The same things were measured in two ways. Each way mixes the same 9 hidden numbers, adds some noise and spreads widely along 6 directions of its own, which tell nothing about the thing.
In the rows, zero is written as 128.
Some things both ways: the first way, then the second way.
[134 162 107 127  99 145  90 121 108 121 133 184 161 140  95]
[ 93  97 149 154 137 114 134 141 135 148 129 157 133 101 128 122 105 123
 119 140 124 141 157 144 132 121  99]

[115 178  72 148 144 137 154 124 139 163 151 155 131 149 102]
[130 149 118 113 109 125 110 124 135 128 116 145 149 146 128 137 112 115
 133 141 149 132 123 118 123 127 142]

[119 126 151 127 109 179 125 157 100 128  91 144  95 130  85]
[145 147 112 134 121 154 156 113 129 103 143  98 113 137 156 129 151 114
 120  89 129 124 143 117 133 129 135]

[144 124 123 134 127 177 112 168 142 129 132 104 152 133 128]
[111 138 137 107 138 139 140 132 138 122  99 148 137 122 101 132 134 155
 122 154 127 131 104 153 105 139 144]

[143 181  61 182 139 176 139 147 145 155 139 152 178 170 103]
[161 152 112 122 127 136 140 110 105  84 142  92 118 129 154 154 156 126
 132 103 127 121 121 100 134 135 140]

[141  94 148 146 129  92 174 111 101  99  97 152 154  55 120]
[118 104 143 123 127 113 130 149 147 149  94 165 160 100 116 119 111 150
 134 163 138 133 129 160 124 114 117]

[131 125 127 152 138  88 124 146 145 115 136 102 136 148 172]
[119 132 133 134 136 135 153 130 126 100 158  97  99 122 146 121 142 123
 131 108 124 110 145 110 121 142 112]

[101 123  86 107 130 121 131 106 164 138 132 128  78 119 147]
[122 128 111 105 104 116 107 146 150 141 113 130 163 125 120  99 108  97
 123 162 138 148 141 147 126 142 147]

[103  91 122 163 142  60 132  90 164 131 169  79 109 120 168]
[131 137 120  92 131 135 104 145 147 147  92 135 149 150 104 128 133 141
 134 161 148 142 107 120 103 151 132]

[122  98 113  95 144 116 106 117 137 112 150  76  84 177 154]
[152 136 103 113 133 142 139 138 126 156 117  97 115 142 122  84 157 125
 136 135 125 130 134 160 132 151 154]

[137 131 140 115 153 113 139 123 136 107 126 145 167 139 156]
[129 108 128 117 139 109 126 142 124 160 115 157 161 121 103 122 143 143
 133 154 118 130 144 150 127 130 141]

[119 149  91 158 165 138 109 168 149 153 133 117 153 181 137]
[118 109 130 137 137 111 120 148 115 118 133  92 104  89 137 163 117  93
 126 110 103 141 166 120 147 127 115]

[115 122 107 112 138 137  65 150 149 146 162  97  77 168 110]
[146 150 107 102 137 155 118 134 119 150 119 103 138 156 109 127 137 124
 110 144 114 149 120 136 133 164 148]

[138 130  81 140 108 152 102 124 121 115 127 165 141 132 105]
[117 111 146 130 145 134 165 136 128 122 124 148 141 117 124 140 149 175
 140 127 126 106 141 134 109 127  99]

[142 160 190 122  92 154 146 155  83 118 150 142 161 117 107]
[148 124 114 127 130 137 151 119 122 139 136 114 115 132 141  81 161 148
 130 124 128 116 119 162 132 148 137]

[142 113 105 148 145 129 126 134  98 128 107 143 180 146  76]
[133 104 147 140 161 126 161 148 127 150 145 107  83 107 131 109 152 159
 136 113 109  95 142 146 135 123 111]

[144 174 121 148 122 123 159 150 135 116 155 165 228 161 157]
[128 119 144 134 127 115 160 128 135  95 124 141 128  95 139 148 138 135
 143 117 126 102 150 119 130  86 126]

[126 162 107  98 118 168  97 144 142 146 132 119 144 119 144]
[115 122 121 107 119 126 105 135 116 150 121 139 159 136 116 123 108 126
 123 162 121 139 129 143 129 161 114]

[102 116 139 138 152 116 145 124 140 141 145 121 125 143 143]
[111 124 143 124 130 117 124 142 152 133 111 154 133 112 117 161 116 137
 126 123 138 125 131 124 111 109 135]

[110 122 141  80 134 116 155 147 132 129 146 120 113 123 152]
[121 149 143 119 120 136 160 131 161 131 144 157 144 143 126 106 119 159
 126 135 150  89 122 135 106 115 147]

[152 116 103 113 135 150 114 112 151 121  98 100 155 147 155]
[136 121 114 108 128 123 117 134 129 142  97 124 134 117 113 101 140 109
 126 163 119 149 123 155 140 136 148]

[131 131  71 139 168  89 101 140 171 123 190  97 117 168 165]
[125 135 139 140 147 116 135 144  95  99 170  91 122 106 141 167 116 133
 127 121 111 124 146 104 131 150 112]

[106 124  43 103 135 156 104 103 153 140 159 135 115 167 111]
[114 110 138 114 141 107 123 167 130 158 109 134 135 109 103 136 118 144
 149 151 123 118 153 146 116 133 119]

[132 143 102 144 139 163 140 139 145 140  99 131 145 136 136]
[103 130 137 124 138 119 141 133 126 118 155 139 131 136 124 116 141 154
 135 134 139 107 130 118  94 160 120]

[101 159 157 160 155  87 147 161 131 135 162 155 107 117 125]
[ 91 129 138 129 112 130 132 125 147 114 125 161 135 125 131 170 105 123
 122 103 137 115 147 112 109 113 120]

[123 167 152 127 144 117 163 137 121 139 129 170 165 120 110]
[156 154 113 138 101 136 143  99 138 102 171 105 115 134 171 125 129  95
 103  81 131 112 131 109 155 104 164]

[127 141 145 156 107 135 150 130  80 125 128 157 138  98  76]
[118  99 127 133 128 120 129 140 134 145 105 130 115 103 133 110 127 127
 139 133 131 133 142 157 132 127 107]

[ 87 112 108 105 140 104 123 117 173 146 165 115 106 163 159]
[140 137 127 106 131 114 101 161 143 151 112 133 170 134 107 147 110 119
 129 163 139 146 139 109 124 128 144]

Other things, the second way, with their names:
Z573: [133  95 124 127 150 122 151 146 120 137 134  94 102  95 128 113 168 156
 131 110 107 116 140 162 127 152 121]
Z964: [107 118 134 135 126 124 133 141 127 128 136 125 134 111 131 136 107 101
 120 132 112 135 167 126 141 125 113]
Z206: [160 159 117 125 114 146 135 116 137 138 139 133 160 153 141 114 118 129
 106 138 144 136 113 133 142 124 154]
Z665: [146 150 122 109 135 136 155 126 149 138 145 146 153 156 111 107 166 155
 122 128 136 105 124 128 106 129 180]
Z342: [121 121 133 108 131 129 132 121 127 132 144 151 158 135 117 107 140 154
 111 155 120 118 109 136 122 152 125]
Z136: [117 153 113 119 108 150 139 121 148 132 104 130 121 137 126  95 116 111
 118 139 142 139 119 168 121 138 162]
Z722: [108 138 139 138 142 128 124 129 128 127 151 129 116 125 124 154 115 116
 103 116 117 137 132 114 128 135 140]
Z73: [115  92 127 102 130 100 119 150 136 131  85 135 132  90 106 134 146 126
 149 147 116 124 146 146 123 122 126]
Z800: [119 120 126 129 122 124 133 128 109  93 127 120 141 109 143 170 126 115
 138 116 118 128 159 106 130 130 100]
Z813: [148 126 115 120 148 118 125 146 114 152 170  96 132 140 125 119 156 148
 125 119 119 118 139 123 122 170 139]
Z111: [114 109 139 128 131 131 163 117 144 112 133 147 116 114 136 104 159 157
 130 116 132 100 123 142 111 124 117]
Z701: [131 145 121 117 125 151 151 131 123 108 125 120 147 152 136 140 140 134
 147 126 140 114 152 100 111 140 104]
Z597: [154 124 130 135 125 107 123 144 147 132 151 118 148 108 147 136 118 116
 116 120 138 131 144 109 144 106 142]
Z511: [147 134 125 140 125 116 124 143 120 133 156 108 150 115 146 149 103 117
 114 123 125 138 147 123 148 128 137]
Z908: [128 115 139 127 140 101 106 136 104 114 160 111 130 105 135 171 120 120
 121 125 107 126 137  92 143 137 110]
Z593: [142 165 132 108 129 152 135 125 129 129 115 144 150 164 121 131 121 152
 136 158 148 116 106 114 117 128 130]
Z582: [102 121 146 138 129 142 135 122 152 148  92 175 125 122 120 129 106 137
 116 140 139 137 118 154 124 105 118]
Z128: [119 112 132 137 120  98  98 146 131 152 134 131 135 104 134 127  85  87
 120 145 123 146 154 130 156 116 124]
Z928: [151 113 118  99 132 128 135 139 143 158  89 137 136 128 108 107 163 151
 144 144 126 113 126 153 127 118 144]
Z810: [140 156 127 120 122 140 130 107 117 117 128 153 154 149 127 173 124 125
 119 124 125 123 126 101 137 109 146]
Z960: [124 102 131 117 146 127 150 133 150 134 110 138 123 104 111 103 173 158
 119 131 121 127 115 161 113 134 142]
Z449: [ 93 133 142 127 115 142 146 119 141 101  95 154 114 112 129 162 106 131
 133 117 135 116 128 139 114 106 118]
Z660: [111 105 130 108 154 123 121 145 114 152 137 125 116 141 111 131 160 178
 146 125 125 103 124 125  95 180  94]
Z524: [ 93  75 149 131 147  99 136 151 142 135  98 155 118  74 108 155 144 150
 139 119 116 122 153 151 110 113 113]
Z316: [105  90 145 121 139 103 129 144 139 148 101 150 103  92 114 116 133 151
 147 141 123 108 126 160 121 116 113]
Z963: [135 115 135 155 140 106 126 141 121 113 136 103 110  85 153 149 121 117
 130 117 133 147 140 121 142 120 116]
Z829: [136 132 121 134 123 119 112 135 133 119 140  89  97 111 150 148 114  79
 120 103 121 137 148 104 152 116 135]
Z247: [156 131 102 116 117 135 129 120 112 106 143  81 124 133 152 133 153  88
 128 107 110 127 157  98 153 134 125]
Z601: [113 144 136 131 118 129 139 123 155 115 166 145 145 136 138 139 119 134
  99 105 144 117 128 109 107 131 148]
Z76: [104 158 150 140 129 126 144 138 150 113 127 151 126 124 127 141  97 123
 132 137 152 123 136 119 109 105 148]
Z966: [152 116 115 110 114 134 147 133 169 148 103 133 144 115 123 101 153 127
 113 122 128 126 133 163 137 100 168]
Z757: [109 119 142 128 133 114 117 140 133 140 130 141 129 118 123 124 106 118
 124 152 126 132 135 125 133 126 116]
Z146: [121 122 133 125 127 134 120 116 106 116 120 136 123 133 141 163 123 130
 143 124 128 118 133  96 134 127  80]
Z581: [131 118 128 135 116 126 129 125 125  98 152  99 128 103 160 138 116  94
 110 116 115 136 146 105 156 124 105]
Z850: [120 142 119 100 122 115 116 136 123 139 120 154 159 157 109 123 132 138
 155 159 148 113 133 117 100 150 136]
Z216: [118 113 125 108 143 128 129 128 138 146 108 142 116 127 104 102 165 149
 127 141 123 127 109 153 111 146 140]
Z115: [113 139 146 147 117 140 148 113 149 106 103 163 132 113 142 138  99 114
 119 136 144 139 126 131 134  85 126]
Z630: [132 148 142 121 126 139 141 117 123  94 120 136 126 130 137 180 121 134
 136 118 130 106 126  89 129  98 117]

Some of these things the first way, each followed by its name:
[121 119  98 119 116 126 125  90 165 127 145 124 125 140 148] -> Z73
[130 120 104  84  87 155  96  88 142 125 129 111  99 157 169] -> Z111
[127 108 133 168 136 129 163 175 107 115  68 142 101  92 103] -> Z701
[131 119 134 166  94 122 141  74 109 106 156 164 153 106  88] -> Z963
[144  72 121 100 119 113 139  94 123 102 107  99 108  80 115] -> Z593
[132  88 132  95 132 158 149 109 129 101 101 122 153 119 128] -> Z76
[152 150  38 113 117 176  93 110 133 132 120 130 135 184 123] -> Z115
[101 103 152 102 148 118 117 114 150 124 139 115 130 140 167] -> Z813
[127 141  61 119 156  79 109 127 172 146 188  77  90 198 175] -> Z630
[125 108 106 113 131 113 110  96 162 118  91 121 131 136 172] -> Z247
[142 127 169 109  91 153 104 103  94 109 135 130 193 110 125] -> Z582
[127 117 172  82  95 129 134 105 122 129 162  80 128 135 159] -> Z316
[100 131 116 139 160 115 126 114 162 138 132 157 136 122 146] -> Z601
[105 119 118  97 112 167 115  96 133 126 101 171 175 129 128] -> Z966
[134 135 121 105 119 151 130 121 108 126 121 160 166 106 102] -> Z206
[129 123 100  86  95 127  91  68 149 122 147 132 145 128 127] -> Z757
[128 143 150 154 162 116 111 166 139 143 149 132 127 153 100] -> Z722
[117 145  95  97 109 120 138  65 161 116 177 146 148 128 145] -> Z850
[143 132 170  81 136 139 126 131 137 109 124 122 171 134 161] -> Z810
